All groups share one centre, and each spreads out both ways along 6 directions, with some noise.
Some rows, each with its group after it:
[-7 11 10 -5 -9  2  8 -2  7  1]	(3)
[  2 -12  49 -11 -39  20  29  33 -18  -6]	(2)
[ 51  -8  -2  10   7 -12  11   3 -13  -3]	(2)
[  6 -24 -48  -4  18  -6  44 -46 -17  12]	(3)
[-6  6  8 12  3 -2 -3 12 17 12]	(2)
[ 15  26  -9  31   7 -22 -16   5 -17   1]	(3)
[  9  10  22 -24 -39  18 -12  25 -35 -36]	(3)
[  6 -23  -6   1  -2   8   1   6 -15  -2]	(0)
[ 23  -8  15   0   1 -10  24  20   6   3]	(3)
[ 15   1 -21  -2   4   7 -14 -20  -8  -7]	(2)
[  3  -3 -11  25  20 -33  16  -1 -22   7]	(0)
[  7 -46 -34 -16 -19  20  22  -1 -36  -2]	(1)
[ 11  -6  16  12 -10 -15  28  26  32  30]	(1)
[-19 -17 -18  10   7  -7   6  -2 -27   2]	(0)
[ 35 -30   6   6  -7   5  16  23 -29  -2]	(2)
[ 46  22  11  13  14 -16   3 -10 -10 -11]	(1)
[-30 -17 -12  24  18 -15   1  15  -4  20]	(0)
[ 40  -2   9  17   1   3 -17  10  -5  -2]	(2)
[ -6  -4  16 -16  -1  12   2   1  28   4]	(2)
[ 47 -29  -2 -21  -4   4  40   2 -13  -8]	(0)
[30 -5 11  8  5 -7 12 14  9  7]	(0)
[ 16  15   5  23 -10   7 -30   7   9  10]	(1)
[  1   3  -5  10  11 -18  22  -2   4  12]	(3)
[ 48  27  12  12   0   9 -39 -12 -16 -21]	(1)
[ 32  -2   3  -4 -20  14  -8  -6 -15  -9]	(1)
[ 25  35  39  -4  -4 -19  24 -11  12  -7]	(0)
[ 22 -37 -13  39  31   9 -23  15  27  34]	(3)
[  7  20 -23  16   7   2 -11 -40  -4   5]	(3)
[ 12  -3   3 -36   4   7  30 -25 -32 -33]	(1)
[-26 -26  54   2  -7  22 -21  32  20   3]	(0)
[ -2 -51 -26  19  49 -27  34  38  -4  23]	(1)
[-25 -15 -22 -21  13   4  13 -12  22  10]	(2)

New rows. What belongs after each?
[-51  11 -39 -20 -18  20   6 -21  -7   3]	(0)
[  3  -1  33 -27 -37  26  -8  28 -14 -27]	(3)
[ 20  32  21  14 -31 -12   9   1  23  18]	(1)
[  3 -25 -19  -3 -43  12  19   4  -6  22]	(1)
[-40   4   0  -9   7  -7  26   1  33  17]	(2)
[  7  -5 -30   9  24  -7 -12 -10  12   9]	(2)
[  0   5  -2 -10  -9  20 -17 -14  -1  -7]	(2)
[  8 -24  30  -9 -18  29   2  25   4  -2]	(2)
[-18 -13 -10  -3  35   1   3   3 -14 -11]	(1)
[-24  26 -19  12  -7 -13   3 -13  -4  11]	(1)
[-21 -11   7 -24  16  -4  39  -1  -2  -7]	(1)
[-42   8   7 -37  -1   9  37 -21  -4 -16]	(1)
[-29  28  -1  16 -31  -9   8   0  28  30]	(1)
[-29  -3 -13 -25  19  -4  40 -17 -20 -14]	(1)
[-25  -6   2   7  22   5 -11  16  12   5]	(1)
[ 6  7  5  9  6 -4  6 14 22 15]	(0)
[-12   3 -15  18  24 -32  27   9  18  23]	(2)
[  8  39  -6  27   3 -31  17  -9 -17   5]	(2)
[-69 -34 -32  -3  20   2  20  15  -1  17]	(1)
[-7 13 -4  8  4 -5 -3 -2  8  7]	(2)
[ 32   4   9  67  11 -26 -17  50 -16  23]	(2)
[  6  15  12  -4  26   6 -12 -10 -12 -25]	(1)
[ -2  -2  -9   6 -20   3   6   2   0  12]	(1)
[-33 -16 -14   2 -23  14   1  13  10  22]	(1)
[ -5  27   3  28  10 -29  -7 -23 -36 -10]	(0)
[ -2 -35  30 -28 -29  31  29  24  -8  -6]	(2)
[ 14  19 -33   7  13 -15  -5 -32 -11  -2]	(2)
[ 33 -19 -31 -17  -4  13  29  14  17  12]	(0)
[ -8  13 -30  26  17 -18   0 -12  -7  14]	(3)
[ -2  17 -52  40  18 -10 -41 -11 -25   9]	(2)
[-22 -35 -45  10  -8  -5  27  11 -15  24]	(1)
[ 17 -21  16  -7  -1  16   4  17   5  -1]	(1)
[ -1   5  21 -21 -19   9  28  -5  -5 -10]	(2)
[  7  14   0  16 -17  -4  11   2 -38  -6]	(2)
[  0  33  12  14  13 -27  16  -4  17   8]	(1)
[-9 -1  3  1  0  9 -5  3  3  2]	(1)
[14 31 15  3 -8 -8 -2 -8 -2 -6]	(3)
[  1  13  -6  -5   5 -19  32 -15 -10  -3]	(1)
[ -7 -14  11 -19 -30  34 -22  28 -19 -20]	(3)
[-10 -20  12  -5   0   4  16  18  12   9]	(0)
[ 21  11  -6   4  -1   0 -10 -14 -10  -7]	(2)
[ -6   1   3  15 -35  14 -15  15  23  25]	(1)
[-28  -4  27  19   4   0 -21  12   2   3]	(0)
[ 36 -28 -13  15  18  -2  -2  16 -16   1]	(1)
[-36  -3  -3  10  -9  20 -22  16   6  11]	(2)
[-15 -14   4   0  -9  16  -4  16  13  11]	(1)
[ 25 -17 -10 -14  16   2   4 -10  20   2]	(2)
[  9 -50  21 -30 -20  23  45  25 -12  -5]	(2)
[ -8  36  -1  12  -9  -5  -9 -15   2   2]	(1)
[  7 -28  -5  13  37   6 -17  21  -7  -4]	(1)
[-24  16   5   8  -9 -10  20   5  -7   7]	(2)
[ 12   2   1   3  34   0 -12  -1 -14 -17]	(1)
[  9   7  -5  -7   3  -3   8 -16   3  -3]	(2)
[-60  26   4  18  -7  -7   5  13   9  19]	(2)
[-7 14 -4  6  1 -5  4  0  8  9]	(0)
[ 18 -18  21 -15  19   5  19   9  -2 -13]	(1)
[  0   6  -9   7   4   0   3 -16   4   8]	(3)
[-17  18 -93  10   9 -13  24 -14  -4  26]	(0)
[-25  -5   5  18   8 -21   3  -9 -36  -6]	(0)
[ 34 -16  -8  14   0  20 -33  15  -6   1]	(0)
[ 21  28 -76  -5  -4   9  15  -9  20  20]	(0)
[ 19  14   1   3 -19  20 -29 -11 -14 -10]	(1)
[-15 -18  11 -26  26   0  36   1  -2 -15]	(1)
[-46  28 -28   9  23 -10 -18 -22  34  20]	(2)
[-17  12 -21  13  12 -21  25   3   8  20]	(0)
[  7  16 -30  -2  -9  13  -5 -14  -7  -1]	(0)
[-61  -8  51  -2 -13  22 -24  10   6  -5]	(0)
